The rows are grouped in 4 different ways at once. Each group adds its own fixed numbers to the row, and there is some noise. The rows also spread widely along 14 directions, which tell nothing about the answers.
In the rows, 128 means zero.
Some rows, each with its group in each grouping after it:
[117 116 125 156 125 139 144 102  77  94 111  80 131 142 192 109 121  88
 108  98 213 136 136 199 114 108 106 180 141 132 161 100 100 162 108 143
  97 135 149 123 106] | Kudun Zat J_477 (0)
[149  95 129 163 147 114 117 203 175 127 161 118 140 129 100 136 175 148
 126 115  82 112  69 184 105 144 136 100 187  77  94 115 148  84 140 180
 144 122 148 129  96] | kek zek J_280 (2)
[101 158 176 120 123 105 134 162 122 124 145 102 113 160 136  96 111  80
  81  89 168 126 111 163 123 116  83 175 129 129 183  98 107 118 113 161
 144 132 148 118 126] | latov vum J_23 (1)
[105 137 113 105 136 100 161  92 120 112 124 118  92 147 168 124 149 143
 103  99 190 122 169  95 114 134 108  70 182  92 121 161 142  79 128 123
  73 125 128 140  75] | lupi vum J_376 (2)
[153 146 101 115  92 114  97  70 114 190 112 167 133  90 118  95 116 162
  95 130  95 126 166 132 124 105 167 124 137 192  93  73 114 136 100 102
  93 163 100 156 163] | Kudun zek J_232 (0)
[143  69  86 154 102 127 105 137 142 146 132 175 142 101  94 110 148 146
 113 128 109 131 118 161  94 155 169 134 210  93  57 108 161  90 111 131
 162 151 146 121  73] | faz Zat J_280 (1)
[135 138 149 127 134 156 140 144 152 114 148 137  83 122 207 117 166 139
 149  99 119 120 123 129 108 175 119 124 176  93 120 132 205  71 143 120
 127 128 108 142 128] | vik zek J_376 (2)
[140 124 120 139 150  84 133 129 108 154 122 101 143 128 110 152 155 148
  75 131 131 141 111 175 118  93 129 101 116 169 124  75  98 121  76 143
 100 163 136 145 145] | kek Zat J_284 (2)
[157 117 163 110 132 129 141 163 117 123 120 115  75 148 131 105 119 143
 119  96 141 135 100 166 118 151 105  95 127 175 137 135 175  77 114 132
 108 128 177 151 137] | latov zek J_23 (2)
[127 193 122 114 138 140 113 157 115 111 154 101  88 154 166 162 136  67
 149  81 148 162 139 113 117 162 112 175 143  87 173 137  67 123 158 144
 149 145 123 115 142] | faz Zat J_477 (2)
[104 126 112 131 122 115 102 131 102 169 138 184 155 119 115 117 157 108
  91 102 121 155 135 122 109 114 143 149 176 127 113  87 128 108  84 114
 164 202 117 126 118] | lupi Zat J_284 (2)
[122 118  89 173 148 115 132  90 169 130 145 115 159 114 154 180 168 166
 130 151 144 122 157 137 119 136 166 120 197  59  92 110 111 110 136 119
 113 159  97 137  78] | vik zek J_232 (2)
[ 98 105 144 169 111 118  94 145 138 134 148 138 197 138 138 126 160 146
 133 133 131 134 103 162 130 105 112 175 176  85 165 103 152 111 143 150
 144 140 119 125 116] | Kudun Zat J_232 (2)
[161 143 106 139 109 132 111 141 151 102 123 102  79 112 149 140 124 123
 180 130 111 135 158 134 106 157 144 143 148 125  93 170 104 132 184 151
 121  86 125 141 114] | latov vum J_280 (0)
[156 145 116 105 130 104 134 146  85 114 104  91  76 139 122 136 125 129
 130 110 131 151 140 150 109 126 110  89 113 187 115 157  92 120 130 149
  78 109 166 140 141] | latov Zat J_376 (0)
[131 141 133 166 116 138 130  79 178 105 130  71 103 106 208 157 137 158
 139 157 155 111 151 153 129 131 150 184 154  99 149 121 126 130 161 128
  98 100  86 145 117] | vik zek J_477 (0)
[124 172 144 112 105 133 111 120 104 143 139 126 125 150 143  61  96  77
 100  68 146 121 123 158 137 122 104 162 146 128 148  69  91 139 138 161
 118 133 117 128 130] | kek zek J_23 (2)
[159 110 113 135 139 116 139  96 107 142 135  89 141 135 140 145 151 139
 105 109 146 121 112 188 124 107 121 111 117 130 148  73  99 134  88 144
  67 149 120 148 158] | lupi vum J_477 (2)
[167 151 120  96 119 137 130 167  95 127 131 134  64 113 153  91 137  69
 111  79 129 135 124 148  96 166 119 143 129 159  98 113 155 105  94 129
 155 143 137 135 159] | faz vum J_477 (2)
[100 153  73 123 117  88 108 130  81 139 153 144 151 104 116 137 187  99
  96 111 125 134 168  93  97  86 127 111 192 104  77 136 134 112 112 120
 114 178 109 118 121] | vik zek J_477 (0)
[156 131 102 138  98 129  73  85 157 165 159 131 176 126 105 153 147 177
 157 129  61 110 118 140 135 112 151 126 156  82 136  88  92 134 173 151
  72 132  85 142 164] | Kudun zek J_23 (1)
[133 138 135 158 182 121 140 162 145  87 126 102 106 120 215 109 197 130
 131  91 109  89 123 173  93 124 110  77 159 106  68  99 140 128 131 170
  67 103  90 140 104] | vik Zat J_280 (2)
[124 128 160 123 125 138 152 162 157 149 159 155 106 138 161  84 123 116
 108 103 142 132 120 144 120 172 123 142 170 103 135 106 193  63 120 113
 167 156 149 133 124] | Kudun zek J_232 (0)
[155 153 129 124 110 124 101 134 112 116 138  86 128 124 158 127 163 124
 153  99  99 114 105 159 116 105  97 141 114 122 155 108 115 143 156 178
  70  97  93 137 182] | latov vum J_284 (2)
[102 131 138 127  99  97 147 157 149 124 177 100 104 130 149 123 158  92
  57 109 163 121  87 148 113 140  96 193 178  27 181 107 178  66 123 157
 155 123 118  97 134] | vik Zat J_23 (0)
[149 134 131 138 123 161 125 125 128 112 127 111  77 136 190 178 137 141
 179 114 142 171 130 130 121 174 127 170 136 114 184 160 146  91 149 104
 132 148 146 142 162] | kek Zat J_23 (0)
[116 169 129 168 161 138 126 124 135 114 145  93 138 122 192 157 157  92
 146 117 141 133 153 156 116 121 144 172 148 109 121  85  69 163 132 139
 135 165  87 131 111] | latov zek J_284 (2)
[121 116 174 124 134  82 131 139 163 148 109 129  79 120 117 169 150 208
  66 140 139 143 112 127 112 101 136 119 122 187 193 141 161  65  75 106
 123 153 160 159 144] | Kudun vum J_23 (0)
[122 117 100 111 136  78 168 150 121 158 156 129 107 123 103 120 160 120
  32 101 162 124 117 139  99 131 128  92 178  88 109 105 155  57  63 127
 129 180 152 119 109] | lupi zek J_232 (0)
[142 162  81 107  91 130 116 112 119 139 151 126 119 124 125  88  97  72
 131 115 127 120 167 123 117 157 140 141 169 100  64 116  98 134 167 141
 130 123 114 120 109] | Kudun zek J_284 (1)
[160  99 167 126 108 150 151 160 103 100 112  92  94 144 177  81 124 150
 149 114 150 128  97 191 117 136  79 109 118 182 143 145 227  82 131 137
  79  90 180 155 161] | vik zek J_284 (0)
[133 137 130 126 100 133  83 106 118 181 132 151 148 134 100 146 124 161
  98  94 129 157 109 142 130 113 143 181 147 127 217  80  82 112 107 128
 133 186 135 129 148] | faz zek J_232 (2)
[163  99 115 137 116 153 147 168 104  94 122 103  61 118 172 139 143  96
 128  82 163 145 101 177  83 177 119 180 147 118 151 144 162  91 103 138
 159 134 178 119 127] | kek vum J_280 (1)
[154 145  58 115 107 148 139 102  69 133 142 118 109 131 146 139 116  70
 134  83 174 160 164 133 111 167 135 153 167  85 121 125  88 119 128 112
 129 180 150 115 129] | kek zek J_232 (0)
[124 127 140 126 157 109 174 133 160 108 132 109  59 140 168 162 142 137
  93 121 190 140 144 121 108 169 130 110 157 107 135 150 161  59 104 102
 140 149 152 144  93] | vik vum J_23 (2)
[168 138 114 129 130 136 123 153 184 120 153  98  79 131 153 175 149 141
 181 135  90 139 117 125 117 195 141 121 153  76 115 152 135  80 184 143
 129 105 108 144 145] | lupi Zat J_284 (2)
[ 93 138 155 132 188  93 151 138 129 106  99 126  98 150 164 115 155 155
  72  87 167 118 145 143 101 107 114  56 171 148 109 116 105 104  95 142
  78 135 146 138  49] | vik Zat J_376 (2)
[101 142 182 173 190 157 134 180 156 139 154 150 164 175 163 113 129  98
 169  96 129 146 142 162 129 132 129 118 168 129 114  92  96 124 127 123
 166 194 151 143  82] | lupi zek J_284 (0)

New rows. What belongs after each?
[155 129 124 147 146 159 134 126 166  99 144 112 108 127 222 150 171 146
 200 108 117 115 140 137 115 176 125 116 165  67 117 140 159  99 169 128
  99 117  92 151 132] | lupi vum J_232 (2)
[140 128 171 157 140 135  88 192 119 137 113 137 147 129 141 114 143 138
 153 114  80 146 104 188 118 102 117 158 113 201 148  96 117 142 118 147
 139 145 146 148 168] | Kudun Zat J_232 (0)
[121 149 114 128 159  82 173  92 193 176 177 114 120 131 149 155 152 142
  59 148 137 119 145 120 126 149 156  97 158  56 110  67 110  87 108 115
 113 167  85 136 126] | Kudun Zat J_284 (0)
[148 158 123 117  66 129 105 100 160 144 133  97  83 129 130 108  73 132
 141 139 129 132 153 123 143 150 139 175 146 126 146 144  99 116 191 145
 119  78 116 142 133] | lupi zek J_280 (0)
[132 157 106  85  99  74  95 106 146 148 104 167  51  65 128 117 171 177
  65 121  87 108 156  69  92 114 155  95 159 166  83 140 168  78 100 119
  98 123  73 154 140] | lupi vum J_23 (2)
[146 106  88 123  74 149  76  48 105 184 131 174 154 108 111 148 143 177
 117  92 106 144 125 127 120 109 166 161 170  97 188  85 113 121 115 109
  84 187 111 133 165] | Kudun zek J_23 (0)
[187 118 120 152 114 165 127 153 128  79 117  45  67 121 187 199 143 151
 191 127 136 149 105 185 108 163 121 180 112 129 189 170 134 107 160 141
 104 101 161 140 180] | vik zek J_232 (0)
[154 150 111 119 104 146  96 120 109 127 113 128 127 150 124 118  84 137
 205 131 122 155 180 116 141 151 125 104 146 171  86 173 111 120 195 119
 106 115 151 158 122] | vik zek J_232 (2)
[116 179 128 124 146  86 155 136 155 103 126  74  69 133 177 152 132 122
 102 145 171 132 165 113 121 148 116 126 136 120 119 149 114  95 148 133
 116 106 111 138 114] | vik Zat J_232 (2)
[117 131 122 154 104 168  90 125  83  98 112 147 141 126 175 126 137 111
 195 110 149 156 161 130 120 126 122 171 173 144 126 158 155 128 153 106
 140 158 136 142 112] | vik zek J_23 (2)
[168 152 104 100 144 121 143  89 122 163 142 132 113 152 139 150 133 147
 150 117 113 143 164 110 131 154 133  52 125 136 100 119 100 110 132 107
  76 155 118 162 156] | Kudun vum J_376 (2)
[110 125 150 152 132 100  82 175 124 142 135 131 156 126 101 166 171 150
 117 128  95 148  99 154 109  88 126 169 137 157 162 116 115 118 106 149
 144 159 137 124 145] | latov Zat J_477 (1)
[149 133 119 110  70 131  89 163  95 101 100 113  54  99 122 119 127 118
 115  92 126 140 110 145  92 127 122 184 145 161 160 167 147 104 135 153
 128 101 161 121 147] | vik zek J_23 (0)
[147 122 142 128 142 123 101 222 150 122 114 169  74 103 118 100 159 129
 126 101  60 130 110 153  79 150 150 107 169 172  63 138 147  97 118 154
 167 119 154 132 103] | Kudun Zat J_376 (0)
[152 173  61 104 137 109 145 120  79 161 153 102 106 146  97 158 110  60
  79  76 163 162 152 139 113 144 141 133 138  98 132  89  13 131 102 134
 128 198 155 110 140] | kek zek J_232 (0)
[112 165 106 149 126 147 123  96 136 119 138 138 135 117 213  91 128  86
 146 106 144 118 182 130 118 160 136 168 182  83  79  90 107 144 158 124
 132 140  77 125  96] | kek Zat J_232 (1)
[ 88 149 169 121 119 112  95 159 142 105  90 159  70 125 154 105 126 156
 110 103 136 137 146  99 102 128 123 146 168 177 140 168 154  83 135 127
 141 118 148 137  84] | kek Zat J_23 (1)
[182 114 122 140 125 186 143 117 142 109 120 128  88 140 182 107  92 108
 204 112 134 140 158 171 118 199 148 128 150 134  83 132 120 134 159 117
 133 112 152 152 105] | Kudun vum J_376 (0)
[136 166  99 114 132  62 129 136 163 135 153  96 113 113 134 179 178 167
 132 165  98 121 161  84 118 116 120  71 136 112  97 170 135  86 156 129
  80 113  95 154 165] | Kudun vum J_232 (0)
[123 151 147 130 115 101 124 126 155 132 121 117  92  99 184  79 140 137
  97 136 110  96 143 143 114 123 120 140 134 158  90  99 161 111 125 142
 106  91  81 148 138] | lupi Zat J_280 (1)
[163  92 152 132 118 134 147 167 154 150 150 107  92 142 119 148 128 161
 125 134 124 144  83 170 121 170 123 137 131 136 159 129 188  51 110 121
 151 138 177 146 157] | lupi zek J_280 (1)
[ 97 147 193 159 175 101 116 222 162 133 158 139 159 152 123 115 158 105
 119 119 107 122 113 162 118 102 105 130 144 158 110  99 128 110 103 150
 183 158 144 137 107] | faz vum J_477 (1)
[106 154 130 135 147 119 133 103 159 118 134 136 103 123 206 118 165 140
 134 115 132 113 166 108 114 147 132 106 184  88  91 122 139 104 146 125
  98 123  73 142  90] | lupi Zat J_376 (2)
[148 129 111  98 101  83 145 127 101 154 121 119  90 112 111 134 136 168
  90 155 139 147 148 118 118 126 119  89 122 192 107 156 194  56  96  90
 102 144 158 157 173] | vik zek J_232 (0)
[137 138 139 136 151  88 140 135 138 128 126  94 105 122 143 169 164 161
  98 137 130 128 133 148 113  95 119  99 113 163 138 121 124 105  94 123
  90 146 131 155 157] | vik vum J_23 (0)
[152 121  66 134 151 110 130 144 114 125 128 120 116 121 106 159 157 112
 106  90 131 132 143 155  87 130 149  96 170  95  83 115  58 129 108 151
 108 161 149 118  97] | vik vum J_232 (0)
[105 165 120 114 134  45 130 163  87 174 178  96 171 137  66 167 178 113
  62 139 111 135 114 134 122  63  93 113 116 145 137 103 102 106  83 146
 115 179 131 124 180] | latov zek J_376 (1)
[107 111 105 154 132 123  82 110  76 132 120 135 196 162 102 170 148 151
 149 100 148 169 133 138 129  87 122 128 174 120 170 130  67 137 133 137
  94 177 156 128 101] | kek Zat J_477 (2)
[133 149  74 134 110 124  75  94  73 144 119 141 164 107 133 163 171 153
 167 109  97 147 170 110 112  83 136 123 150 146 125 135  86 145 135 118
  68 174 104 141 164] | lupi zek J_232 (0)
[144 157  96 101  65 138  99 126  84 118 124 115  67 107 136 128 120  87
 116  96 151 148 132 117 109 149 124 201 152 124 160 151 139 102 139 133
 144 127 133 120 153] | vik zek J_23 (2)
[148 119  69 126  83 120 107 100  66 132 108 111 115 106 104 157 127  97
  95 110 163 157 138 159 103 115 149 191 147 138 154 119  64 150 100 143
 140 153 146 116 122] | Kudun vum J_376 (2)
[101 152 154 122  51 134  54 131  84 115  99 159 123  98 154  56 133 125
 129 100 130 126 135 123 118  85 101 203 162 182 157 140 186 123 146 143
 131 107 108 137 136] | faz zek J_23 (2)
[ 98 114 127 123 125  83 153 124 110 133 129 117 116 126 137 155 169 173
  53 119 204 143 122 119 109 114 111 124 171 110 185 145 188  47  76 105
 114 173 159 130 108] | faz zek J_232 (2)
[148 140 126 117 138 119 149 147 113 126 133 108  89 125 158  89 142 116
  91  88 130 105 125 164  98 135 108  98 140 142  92  99 149 103 106 145
  88 123 134 134 134] | vik zek J_280 (1)
[151 156  68 100 112  91 117 124  92 147 144 121 106 102 128 182 185 130
 108 114 115 148 141  93 103 130 125 123 137 112 131 141 130  92 108 118
 110 165 108 133 187] | kek vum J_232 (2)
[124 150  97 127 176 129 131 130 117 162 160 165 154 155 132 112 145  85
 132  69 106 142 159 130 111 139 140  63 177  85  63  71  56 132 118 132
 107 198 118 127 103] | lupi Zat J_284 (0)
[ 92 111 158 148 136 131 113 182 102 106 127 155 125 136 144 133 171 132
 126  78 152 154 109 142  97 106 111 148 183 126 173 154 169  87 105 125
 146 179 176 121  98] | latov zek J_23 (0)
[177 106  63 155 141  98 177  97 154 128 163  56 131 123 122 178 145 138
 132 177 149 119 142 173 129 163 156  80 152  74  42 119 117 112 143 136
  92 125 119 147 108] | latov zek J_280 (2)
[157 122 135 102 112 127  99 170  77 169 116 150 106 138  83 115 127 143
 106  67  96 157  94 156 107 108 119 113 120 197 168 114 117 100  89 137
 109 167 185 141 175] | lupi zek J_280 (0)
[143 159  99 129 139  79 113 164  91 119 135  96 127  89 126 120 186 102
 111 135  94 105 140 154 101  85 122  95 129 179  33 116 132 143 109 157
  97 124  97 144 150] | latov zek J_477 (2)
[ 85 126 110 126 120  93  96 168  85 143 136 178 151 126  87 139 178 120
  92 106 135 165 130 107 100 103 122 134 196 122 124 146 142  83  95 125
 171 186 151 115  90] | faz Zat J_376 (2)
[150 154 104 128  72 153 115  98  76 112 142  69 138 142 179 112 112  77
 173 114 148 142 138 164 136 129  86 195 119 102 164 115 113 154 181 156
  86  98 107 124 189] | vik Zat J_284 (0)
[102 184 131  87 101 114  87 161  87 119  99 158  54 124 139 107 122  90
  96  52 149 156 158  73  90 119 115 167 156 162 172 172  91 113 132 140
 145 132 143 121 108] | Kudun vum J_280 (2)
[158 111 146  89  79 113 121 133 150 109 107 120  53 130 116  97 101 182
 132 123 131 119 122 122 115 161 109  96 141 157 129 190 198  57 162 140
  87  60 166 151 126] | latov vum J_23 (1)
[127 179 162 131 121 124 105 140 176 109 161  96 115 130 193 134 171 161
 191 129  77 104 130 112 132 124  99 118 138  96 144 152 168 104 207 153
  65  81  71 154 177] | latov zek J_23 (0)
[143 152 152 170 183 129 137 149 181 136 155 124 131 136 165 178 150 127
 183 153  98 148 163 143 130 145 154 117 126 143  84 111  99 130 130 101
 157 179 113 164 134] | latov vum J_23 (0)
[133 169  95 102 107  74  95 164  85  95 111  90  72  79 161 153 203 139
 113 114  93 118 131 109  79  98  97 131 118 160 119 170 152 109 131 159
  68  95  97 125 189] | latov Zat J_232 (1)
[144 158  85 115 116 110 143  76 107 163 155  80 123 139 129 149 117  84
  76 104 159 144 133 159 124 130 135 164 124  82 163  57  32 149 114 148
  96 161 107 112 157] | latov Zat J_284 (0)
[ 99 101 135 132  72 112  87 100  78 137  82 165 142 108 126  80 133 196
 101 110 152 138 144 125 116  65 114 134 174 198 155 152 188 102 112 118
  79 130 157 148 107] | kek zek J_280 (0)
[117 125 130 140 137 108 131 112 152 159 126 131 104 130 132 158 140 164
  67 104 149 149 122 136 112 127 150 146 161 109 181  99  91  93  96 125
 125 169 139 128 110] | kek Zat J_280 (0)
[129 127 132 136 114 109 153 127 124 130 139  94 106 144 134 159 111 112
 108 165 187 167 136 145 140 156 120 171 130 136 146 134 155  82 115 100
 169 152 153 142 136] | vik Zat J_23 (2)
[119 124 150 170 138 112 111 174 132 104 137 104 154 121 149 149 171 143
 170 158 107 124 131 156 121 101 109 132 141 163  99 151 170 111 135 131
 129 134 130 154 136] | lupi zek J_23 (1)
[136 132 111 135 135 116 106  79 136 163 124 136 143 133 113 162 129 157
 120 122 129 142 156 127 130 111 162 117 149 136 130  95  58 134 112 119
 103 171 112 149 116] | lupi vum J_477 (2)
[124 151 127 118 159 114 140 178 132 105 164 125  86 122 178 166 209 113
 133  87 115 124 124 107  86 150 104 110 158  77 124 152 172  72 115 128
 127 161 116 124 147] | latov vum J_23 (1)
[118 200 123 130 136 143  97 144 117 114 145 120 121 131 182 120 139  74
 163  76 120 130 159 119 115 135 121 167 157 101 127 112  65 153 174 154
 125 141  88 120 125] | latov zek J_232 (2)
[123 162 117 150 160  86 162 108 144 113 156  65 140 132 183 160 174 141
 135 157 144 106 159 137 135 107 108  79 138 103  90 126 135 115 144 131
  60 130  93 157 142] | kek zek J_23 (0)
[152 144 134 112 110 160 150 129 111 129 145 126  82 137 175  69  99  66
 118  75 156 127 128 167 117 172 122 154 148 115 124  91 144 115 123 126
 135 141 140 128 137] | Kudun zek J_23 (0)
[130 112  72 149  84 123 107 119  88  93 101 113 102  92 138 107 127  77
 121 121 166 136 156 164  97 129 146 191 183 118  81 141 113 144 129 148
 142 118 132 115  84] | lupi Zat J_23 (0)
[119 151 114 147 116 106  87 120 108 111  86 105  94  98 146 182 146 156
 133 148 134 162 164 118 108  94 144 174 127 203 146 168  92 137 127 120
 121 133 132 146 136] | kek Zat J_477 (0)
[155 133 112 134  82 113 116 124 183 125 122  91  61  98 133 129 109 145
 109 154 116 120 129 149 116 159 155 179 153 110 117 131 119 108 169 158
 132  65 108 130 121] | vik Zat J_280 (0)
[138 153  97  61  69 110  80 111  60 140  93 152  80 113 117  88 135 145
  78  38 123 129 129 100  89  90  96 119 145 149 186 138 115 106 120 158
  43 114 136 120 166] | vik vum J_232 (0)
[127 122 119 163 143  86 124 142  80 141 128  88 194 129 115 176 169 146
 120 160 142 148 127 179 130  65 112 124 108 189 135 109 113 138  86 125
 109 180 146 154 163] | Kudun zek J_232 (2)
[133  96 119 136  87 125  77 119 148 168 134 186 165 110  88 100 143 162
 115 121  85 124 113 140 115 118 152 134 189 115 103  89 155 101 126 141
 139 142 113 135 111] | vik vum J_284 (2)
[141 125 129 143 139 154 134  97  99 162 154 129 166 156 175 183 157 164
 193 127 123 167 149 123 140 133 116 114 120 137 164 126 156  93 119  68
  95 205 132 165 193] | lupi zek J_280 (1)
[158 100 104 161 103 141 133  98 155 128 146  86 129 108 155 166 150 149
 133 151 153 130 109 174 124 154 153 178 161  75 144 108 154 102 133 129
 133 134 115 136 128] | faz zek J_284 (2)
[117 122 123 123  92 114  73 132 113 136  89 154 102  88 117 108 147 153
  67  93 109 128 114 143  86  93 145 177 161 165 149 101 115 120  98 155
 121 130 126 115 117] | vik Zat J_284 (1)
[115 190 144 132 132 120 107 136 141 137 130 142 121 115 186  59 129  88
 115 107 113 107 160 143 123 129 123 158 145 142  80  67 107 147 137 149
 135 122  66 138 123] | faz Zat J_232 (2)
[123 148 140 147 179 113 157  95 184 153 153 132 125 135 182 125 152 147
  93 113 125 109 141 149 126 140 148  90 160  85  99  52 103 113 107 124
  92 165  84 149 111] | kek Zat J_23 (0)
[127 136 167 155 174 132 154 163 167 131 175  95 136 154 191 145 178 121
 118 102 134 124  82 179 123 148 107 140 141  64 169  63 141  96 113 150
 133 157 108 131 145] | faz Zat J_284 (2)
[115 164 139 103 127 140 122 138 100 128 140 139 105 153 157  83 125  86
 102  44 149 124 125 135 109 137 105 136 171  99 161 103  98 120 135 158
 115 139 132 114 106] | Kudun zek J_376 (2)
[142 122 161 159 156 131 141 142 145 125 145  82 141 174 134 184 122 137
 152 132 158 151 114 182 139 131 114 146 109 133 185 112  83 119 118 130
 130 159 168 147 138] | faz vum J_23 (1)
[139 123 140 169 162 123 143 113 150 141 143  98 140 134 164 179 157 148
 123 143 131 142 120 180 130 122 138 143 122 124 148  73 105 123  95 115
 117 175 118 149 157] | vik Zat J_23 (0)
[ 89 169 199 125 139  95 111 173 167 141 121 147  99 134 154  91 130 154
  86 110 118 128 126 127 118 109 111 147 140 170 165 112 134  96 126 144
 133 125 122 139 122] | latov Zat J_232 (0)
[147 105 128 121  56 109  85 138 126 130 109 150 109  77 110  81 145 161
 120 148  91 117 117 145 107 118 131 158 158 175  93 145 208  99 133 148
 137  79 113 143 134] | latov vum J_376 (2)
[150 122  62 140 129 136 123  96 155 113 112 130  65 102 130 162 118 126
 131 114 148 137 177 127  95 172 200 127 203  93  67 148  63 121 140 120
 134 150 137 130  50] | lupi zek J_23 (0)
[114 189 127 126 104  88 116 143 156 167 190 115 158 151 112 131 122 102
 161 175  94 149 165  91 157 134 109 142 137  99 103 137 118 111 196 133
 147 122  89 138 166] | latov Zat J_280 (0)
[129 161 137 108 142  91 127 136 114 125 126 119  98 123 168 143 182 148
 123 111 116 124 146 103 114 104  98  80 119 160 127 144 161  93 109 122
  74 139 100 164 173] | lupi vum J_23 (2)
[140  74 112 144  90 103 141 107 144 157 138 111 140 108 104 144 141 180
  71 155 162 131 102 173 119 125 147 157 165 104 161 110 178  74  98 121
 129 145 154 133 128] | Kudun zek J_232 (0)
[136 132 137 129 122 151 118 124 147 128 131 155 111 145 180  99 126 149
 186 111 106 140 159 112 122 162 125  98 168 116 102 152 158 101 182 116
  98 114 125 152 118] | Kudun Zat J_280 (0)
